There are 5 ways to turn a row about zero (a turn may also mirror it). The second row of each pair is the first, turned, with some noise. The first 45 pairs use one turn. New pairs use 3 turns, one after the other, and a turn may come again.
Known pairs, each followed by its turns in order:
[ 1.77 -3.91  3.49  2.43  0.38 -1.30  0.55  0.94]
[ 0.58  5.46 -1.18 -1.80 -0.20 -0.62 -1.70  0.11]  K720

[-1.73  1.63  1.96 -2.09 -0.57  1.48  0.57  0.68]
[-0.20 -0.07 -1.31  0.56  2.64  0.73 -1.85  2.19]  K834

[ 0.89 -0.54  5.91  2.44  2.44 -6.13 -1.71  0.77]
[-4.46 -2.59  2.63  5.16  2.59  0.10  4.03 -2.32]  K834

[-0.16 -1.52  0.33  3.09 -0.25 -0.79  0.19 -0.41]
[-1.66  1.28 -0.98 -0.74 -0.51 -2.01  1.53 -0.73]  K903

[-1.38 -0.98  2.56  0.28 -2.40  1.03  0.75 -1.22]
[-0.20 -0.61 -3.32 -0.87 -0.77  0.44  1.06  2.18]  K903

[-1.69 -0.29 -0.35  2.85  1.96  0.19  1.78 -0.51]
[-1.90 -1.75 -1.61 -1.02 -1.99  1.29  1.60 -0.09]  K834

[-1.82 -1.43 -1.44 -0.14  0.24  0.25 -4.27  1.07]
[ 1.48 -1.34 -2.13  1.62 -1.23  2.37 -2.20 -2.00]  K720

[-3.19 -2.10  0.30 -1.97  1.76  2.24  0.07  0.20]
[ 0.01  2.37 -1.77 -2.23 -0.95 -1.86  2.95 -1.23]  K343

[ 0.58  2.56 -3.72 -0.26 -1.59 -1.36 -1.21 -0.51]
[ 2.77  1.66  0.55  0.66 -3.25 -1.93 -0.57 -0.25]  K907

[ 0.32 -1.13 -5.03 -5.58 -0.84  3.06 -0.19  0.36]
[-1.41  0.25  4.18 -1.59 -4.95 -2.00  3.91  1.91]  K907

[ 3.38 -0.05 -4.33  1.82 -1.84 -5.65  2.32 -6.26]
[ 3.27  9.16  1.45  1.71  1.31 -2.27  0.11 -2.78]  K907

[ 2.18  4.45 -0.67  2.49  1.75 -4.46  0.86 -6.26]
[-4.51 -1.81 -4.93 -3.32  0.19 -1.66  4.83  3.57]  K720

[ 1.02 -0.22 -0.09 -0.20 -1.17  0.23 -1.09 -0.16]
[ 0.86 -1.66  0.28  0.10  0.11  0.00 -0.18 -0.07]  K343

[-2.99  0.30 -0.18  0.23  1.88 -6.05  1.23  0.89]
[ 5.34  0.50 -1.90 -3.03  1.68  1.97  0.99 -1.59]  K907

[ 0.58  3.03  1.05 -1.03  3.34  1.07  2.74  0.07]
[ 1.11 -1.15 -0.08  3.31 -0.16  2.91  2.70  0.37]  K907

[ 5.54  1.44  0.41 -4.15  1.03 -4.36  0.02 -1.27]
[ 4.64 -0.01  5.04  4.44  0.99  2.42  1.24 -1.01]  K834

[-3.01  0.68  3.24 -0.13  0.03  6.00  1.10  1.57]
[-0.72  0.67  5.99  1.18 -1.02  3.77 -1.78  1.01]  K720

[-1.40 -0.05  0.22  6.21  4.23  6.26  0.97  1.69]
[ 1.95  5.94 -5.55  3.52 -1.94  3.57  1.93  0.61]  K343

[ 1.75 -3.29  1.61 -0.36 -0.17 -1.02 -0.32  1.93]
[ 2.73  3.22 -0.66 -0.83 -0.28 -0.77 -1.09 -1.37]  K720

[ 4.19 -1.10  2.05  1.15  5.79 -2.61  1.20 -0.95]
[ 2.34  3.21 -3.44 -4.09  2.57  0.07  1.30  4.15]  K720

[-0.37 -0.80  1.84  1.75  0.21  2.51  1.83 -2.42]
[ 1.50  1.34 -3.50  1.31 -0.33 -1.78 -1.63  0.36]  K343

[-0.25 -0.63  1.29 -0.48 -0.23  5.57  1.48 -1.03]
[ 1.52 -0.54 -0.13 -2.65 -1.48 -0.14  0.29  5.08]  K903

[ 1.86  0.30 -0.42  1.32 -1.22 -1.62  0.33 -3.57]
[ 0.81  3.88  1.22  1.46  1.15 -0.63 -1.35 -0.89]  K907

[-0.60  2.23  0.04 -1.36  2.47 -5.37 -1.58  1.49]
[ 0.33 -0.98  0.91  1.02  1.00  2.23 -0.23 -6.12]  K903

[-1.49 -0.75  0.55  3.37 -0.94  2.45  5.10  1.91]
[-2.97  2.33  4.23  0.58  1.76 -1.30 -3.42  1.70]  K720

[-2.59  4.61 -0.95  1.14 -0.68 -1.92  1.26 -1.51]
[ 1.60 -5.17 -1.66 -1.61  1.65  0.76  0.31 -0.91]  K834

[-0.29  2.86 -3.05  3.58  0.33 -1.03 -0.37 -1.51]
[ 1.19 -4.27 -0.32 -1.92 -2.28 -0.99  0.34 -2.06]  K834

[ 2.33 -0.62 -1.93 -1.13  0.38 -1.31 -1.67  0.66]
[ 2.62 -1.06 -2.04 -0.79  0.23 -1.40 -0.28 -1.09]  K720

[-1.13 -0.32  1.17  1.30 -3.60  2.41  1.34 -1.79]
[ 2.42 -0.23 -1.61  2.26 -0.37 -2.46 -1.75 -2.21]  K343

[ 2.63  0.82 -2.71  1.53 -3.75  3.25  5.07  0.07]
[ 1.55 -1.71  0.68  2.92  0.72 -4.87  0.84  5.12]  K903

[ 3.13  2.24  0.37 -0.03 -4.03  0.39 -0.32  0.32]
[ 3.51 -0.66  1.49  0.59  1.34 -3.32  0.30  2.04]  K834

[ 1.05  0.02  0.14  3.23  1.13 -1.00  0.86  1.62]
[ 0.85  0.87 -0.05 -0.25 -0.21 -2.94  1.33 -2.13]  K903

[ 2.66 -2.35  2.08 -1.41 -0.46  3.39 -2.06 -1.16]
[-1.26  2.87  3.66  0.28 -0.21 -1.16 -1.74  2.92]  K834

[-0.40  3.70  1.99  0.75 -0.19  4.85 -0.04 -0.60]
[-0.37 -0.65 -5.07  1.94 -0.94  1.19 -0.92 -3.06]  K343

[ 3.02  1.46  2.88  0.32  0.35  1.20 -1.90  2.67]
[ 2.84  0.78  0.85 -1.40 -3.82 -0.29 -0.64  2.02]  K720

[ 0.92  1.25  0.40  2.55 -0.38  4.20  3.38 -0.96]
[ 0.20 -1.53 -1.52 -1.19 -2.74 -0.69  0.38  4.81]  K834

[-2.91  0.20  0.15  1.21 -6.26  0.55 -1.86 -0.19]
[ 0.01 -2.43  1.90 -1.01  0.14 -4.44 -3.70 -2.33]  K907

[-0.29  3.34  0.29  0.76  2.92 -0.24 -1.19  1.20]
[-3.26  0.53 -0.89  0.39 -1.26  3.17  0.21  0.12]  K343

[-1.88 -0.34  0.56  0.82  0.23 -1.36 -0.42  0.35]
[-0.75  0.87 -0.68 -0.11 -0.16  0.76  1.30 -1.62]  K903

[ 5.60  0.21 -0.80 -0.33 -1.15  0.67 -4.35 -0.99]
[-2.68  0.05  0.93  0.60 -1.51 -2.11 -6.22  0.43]  K903

[-2.28  1.10  6.10 -0.15  1.09  1.55 -1.19 -0.27]
[-0.51 -4.48  1.11  0.76  2.99  3.22 -2.57  0.99]  K907

[-0.18 -1.75  0.62 -1.53 -0.04 -1.96  2.10  4.54]
[-0.64 -1.43 -2.16 -3.15 -0.93  2.10  2.00 -2.98]  K907

[-2.37 -0.01  0.58 -2.18 -0.99  1.12  1.15 -5.67]
[-3.06 -3.21 -0.24 -1.13  0.26  3.08  1.76  3.71]  K903

[ 0.43 -0.84 -2.27 -3.86 -0.94  1.87  0.29  0.42]
[ 1.66 -1.17 -0.36 -3.58  1.80  0.24  0.94 -2.38]  K343

[-0.83  1.09 -3.96  0.09  0.61  4.92 -1.10 -0.74]
[ 3.02  1.08 -2.67 -2.51 -2.03  3.03 -0.05 -2.80]  K343

New pairs, each followed by its turns in order:
[ 0.05 -1.26 -1.85  1.00 -4.24 -6.26 -2.25 -0.88]
[-2.74  4.87  0.72 -0.18  0.32  5.75 -0.22 -1.11]  K834 K903 K834

[-2.50 -2.24 -1.62 -1.24  1.71  0.82  0.79 -0.37]
[-0.22  3.82 -0.33  0.39 -1.46 -1.63 -0.91 -0.46]  K834 K907 K720

[-3.72  0.16 -0.37 -0.40 -1.40  2.12 -0.59 -2.24]
[-0.63 -0.09 -3.42  0.21 -2.63 -0.84  0.93 -2.54]  K720 K720 K343

[ 3.07  2.95 -0.81  3.12 -3.04 -0.05  0.50  0.51]
[ 2.95  1.26 -1.84 -3.00  0.05 -0.83 -0.87 -3.82]  K834 K343 K903

[ 2.85 -1.07  0.12 -4.00 -3.23  1.22  0.23 -0.11]
[-4.29  0.36 -1.71 -3.25 -1.44  0.17  1.44  0.47]  K343 K903 K343

[-0.24 -2.87 -1.55 -4.05  1.60  4.71 -1.57  0.43]
[ 2.22  3.23  0.12 -4.95  0.61 -1.07 -1.09 -3.49]  K343 K903 K903

[-1.08 -0.72 -0.67  1.87 -0.87 -0.49  1.69  1.18]
[ 2.20 -0.37  0.33  1.32 -1.61  0.94  1.40  0.17]  K907 K343 K720

[ 3.53 -1.47  4.85  1.53 -6.26 -6.26  2.71  6.26]
[ 0.73 -5.49 -1.36  0.90 -2.95 -9.12  2.38  5.88]  K903 K907 K720

[ 1.06 -0.82 -2.47 -3.23  0.38  0.13  1.54 -2.46]
[ 2.92 -0.26 -1.00 -0.48 -2.43 -0.40  0.41  3.29]  K720 K834 K903

[ 2.67  1.60 -0.56  0.17 -2.26 -1.16 -0.78 -0.84]
[-1.03  1.51  0.07 -0.08 -0.99 -0.33 -2.28 -2.72]  K903 K903 K343

[-2.33  0.18 -0.21  1.69  1.15  0.27  6.26 -1.59]
[ 1.11 -2.00  0.30 -4.43  2.78  0.23  3.85  2.68]  K834 K343 K720

[ 1.14  1.76  2.61  0.97  0.05 -1.00 -0.43  3.02]
[-0.91  1.04 -2.12  1.20 -1.98 -2.70  0.27 -1.08]  K720 K720 K720

[ 0.45  0.24 -1.66 -0.12  0.32  6.26 -1.55  2.52]
[-1.90  4.61  2.43 -1.95 -0.98  2.37 -0.19 -2.62]  K834 K343 K720

[ 0.38 -0.26  5.18  0.62  2.00 -4.36 -1.43  5.60]
[-3.83  3.24  2.52  2.42  3.62 -2.92  4.66  0.32]  K834 K903 K720

[ 0.51  1.25  2.79 -2.16 -2.49 -0.74 -1.05  0.85]
[-0.38  0.75 -2.29  0.94  2.35 -1.82 -2.17 -1.05]  K720 K903 K720

[ 0.89 -0.15  0.62 -0.02 -4.42 -3.18  0.52 -1.92]
[ 2.16 -0.99 -1.88  4.62 -1.05  2.21 -0.40  0.67]  K834 K720 K834

[-0.04 -1.99  1.36  1.23  1.62 -0.60  0.37 -0.42]
[ 2.09 -1.25 -0.26  0.05 -1.69  0.76  0.20 -1.31]  K907 K834 K343

[ 0.27  1.06 -2.04  0.61 -0.71  1.20  1.35  1.93]
[-1.94 -1.82  0.07 -1.90 -0.56 -0.76 -1.69 -0.86]  K343 K834 K907

[-3.41 -3.71 -2.39 -6.26  1.49 -1.64  0.53  0.01]
[-0.03 -3.48  1.18 -3.30 -3.78  3.21  3.82  2.60]  K720 K720 K907

[ 1.14  1.06 -1.27 -4.65  6.26 -6.26 -1.74  0.04]
[-4.71 -1.27  3.30 -3.81  0.36  1.33  4.45  6.01]  K720 K720 K343

[ 0.12  0.12 -1.44 -1.66 -0.19  0.52 -1.21 -1.01]
[0.60 0.02 1.79 0.58 0.00 1.34 0.89 1.29]  K720 K720 K907

[ 1.18 -4.16  3.68  3.88  1.41 -2.11  0.75  1.85]
[ 1.45 -1.86  2.03  0.66  6.48 -0.54 -1.60 -1.98]  K834 K834 K720

[ 6.07 -0.07 -0.05  0.34 -0.25 -0.91  0.04 -3.61]
[-0.46 -2.15 -4.09  1.34  3.10 -3.12 -2.42 -1.31]  K720 K907 K343

[-6.26 -2.05  3.99 -1.22 -6.22  0.85  0.37 -0.31]
[-1.07 -0.71  2.29 -5.91 -4.55 -4.12 -4.57  1.73]  K834 K834 K834

[-0.09 -0.40  0.73  2.05  0.19 -1.36  0.64 -0.62]
[-1.66  0.83  0.24  0.03  1.10 -0.34  1.29 -1.02]  K343 K834 K903

[ 0.98  1.66 -1.16  1.61  1.41  0.62  0.73 -3.58]
[-0.47 -2.07 -0.44  1.33 -0.39 -1.47 -3.96  0.09]  K343 K903 K907

[ 0.75 -1.43  1.78 -3.66 -2.67 -1.61 -1.58  1.38]
[-1.45  1.67  1.45  1.45 -4.64  0.09  1.92  0.48]  K903 K903 K720

[ 1.05 -4.38 -4.30  1.73 -0.85  2.66  0.02  0.04]
[ 0.01  4.01 -1.63  2.17 -3.56 -2.43 -0.55 -2.51]  K903 K343 K343

[-1.24  2.04 -0.04 -2.12 -1.58 -0.54  1.28  1.19]
[ 2.08 -1.10  3.00 -0.37  0.18  0.35 -1.09  0.25]  K834 K343 K720

[ 0.40 -0.07 -0.40  0.15 -0.42  0.29 -1.56 -0.39]
[ 0.69  0.40  0.08  0.02  0.86  0.23 -1.09 -0.94]  K834 K720 K343

[ 1.11 -1.59  0.98  0.02  1.80  0.23 -2.31  2.13]
[-0.11  1.39 -1.18  0.29 -0.46  1.16 -3.37 -1.75]  K720 K834 K907

[-0.06  1.61 -0.04  1.58 -1.27  4.02  0.75  3.91]
[-0.92 -2.22 -0.80  4.14 -2.70 -1.12 -1.19  1.99]  K720 K720 K903

[-4.24 -0.75 -0.40  3.52  0.85  0.48 -0.07 -0.27]
[-2.22  0.29 -3.47 -3.01 -2.67 -0.18 -0.55 -0.58]  K343 K907 K720

[ 1.64  0.23 -1.23  0.15  2.13  0.53 -6.26  0.04]
[ 1.95  0.06 -2.64  3.82 -3.04 -2.89 -0.80 -2.31]  K343 K903 K834

[ 4.23 -2.26 -0.34 -3.23 -0.19 -0.44 -0.92  0.36]
[-2.86  1.89 -0.37 -2.08  3.40  1.11 -2.22 -0.58]  K907 K907 K907

[-2.51  0.97  0.58 -3.43  2.11 -1.10 -0.47  2.06]
[ 3.04  1.21 -0.23 -1.78 -0.36 -2.76 -2.07  1.72]  K834 K343 K834

[-0.23 -1.14  1.66 -1.40  2.05  1.28  1.32  0.16]
[ 1.06  0.76  1.46  1.77 -1.09  0.46  1.14  1.75]  K903 K720 K834

[-3.61  1.51 -4.32 -2.97 -0.18  2.68 -1.76  0.56]
[ 0.16  3.10 -3.34  1.96  1.44 -4.78  1.73  0.94]  K903 K343 K907

[-0.20  0.15  6.26  0.28 -1.70  6.26  0.26  0.34]
[-5.77  2.82  5.29  0.83  0.82  1.24  1.01  2.96]  K834 K343 K720

[-0.20 -3.58  1.86  1.38  1.46  0.52 -1.84 -0.53]
[-1.42  1.27 -0.17 -3.50  1.95 -1.22 -1.87 -0.22]  K834 K907 K903

[6.26 1.41 0.75 0.19 0.04 1.79 1.45 4.55]
[-1.33 -0.43 -2.04  3.67 -0.92 -3.96 -3.77  4.57]  K903 K834 K343

[ 0.62 -0.37  1.03  2.24  2.74  3.48 -4.98 -0.63]
[-1.23  2.12 -0.96 -3.40 -3.31 -4.92 -0.98 -0.31]  K903 K903 K834

[-0.39 -3.43 -1.22  1.82  1.53 -1.30  1.94  2.35]
[-0.75 -2.54 -0.93 -1.55 -3.77  1.01 -1.75  1.28]  K834 K343 K343

[0.04 1.30 2.63 0.04 6.26 1.48 1.01 1.75]
[-2.66  1.04  4.16  0.60 -3.68  3.06  0.75  1.32]  K903 K907 K720

[ 2.20  0.43  0.56  4.17 -6.26 -0.56 -1.36 -0.16]
[-0.38 -3.27  1.54  1.58 -2.11 -5.87 -0.31  2.60]  K720 K343 K343

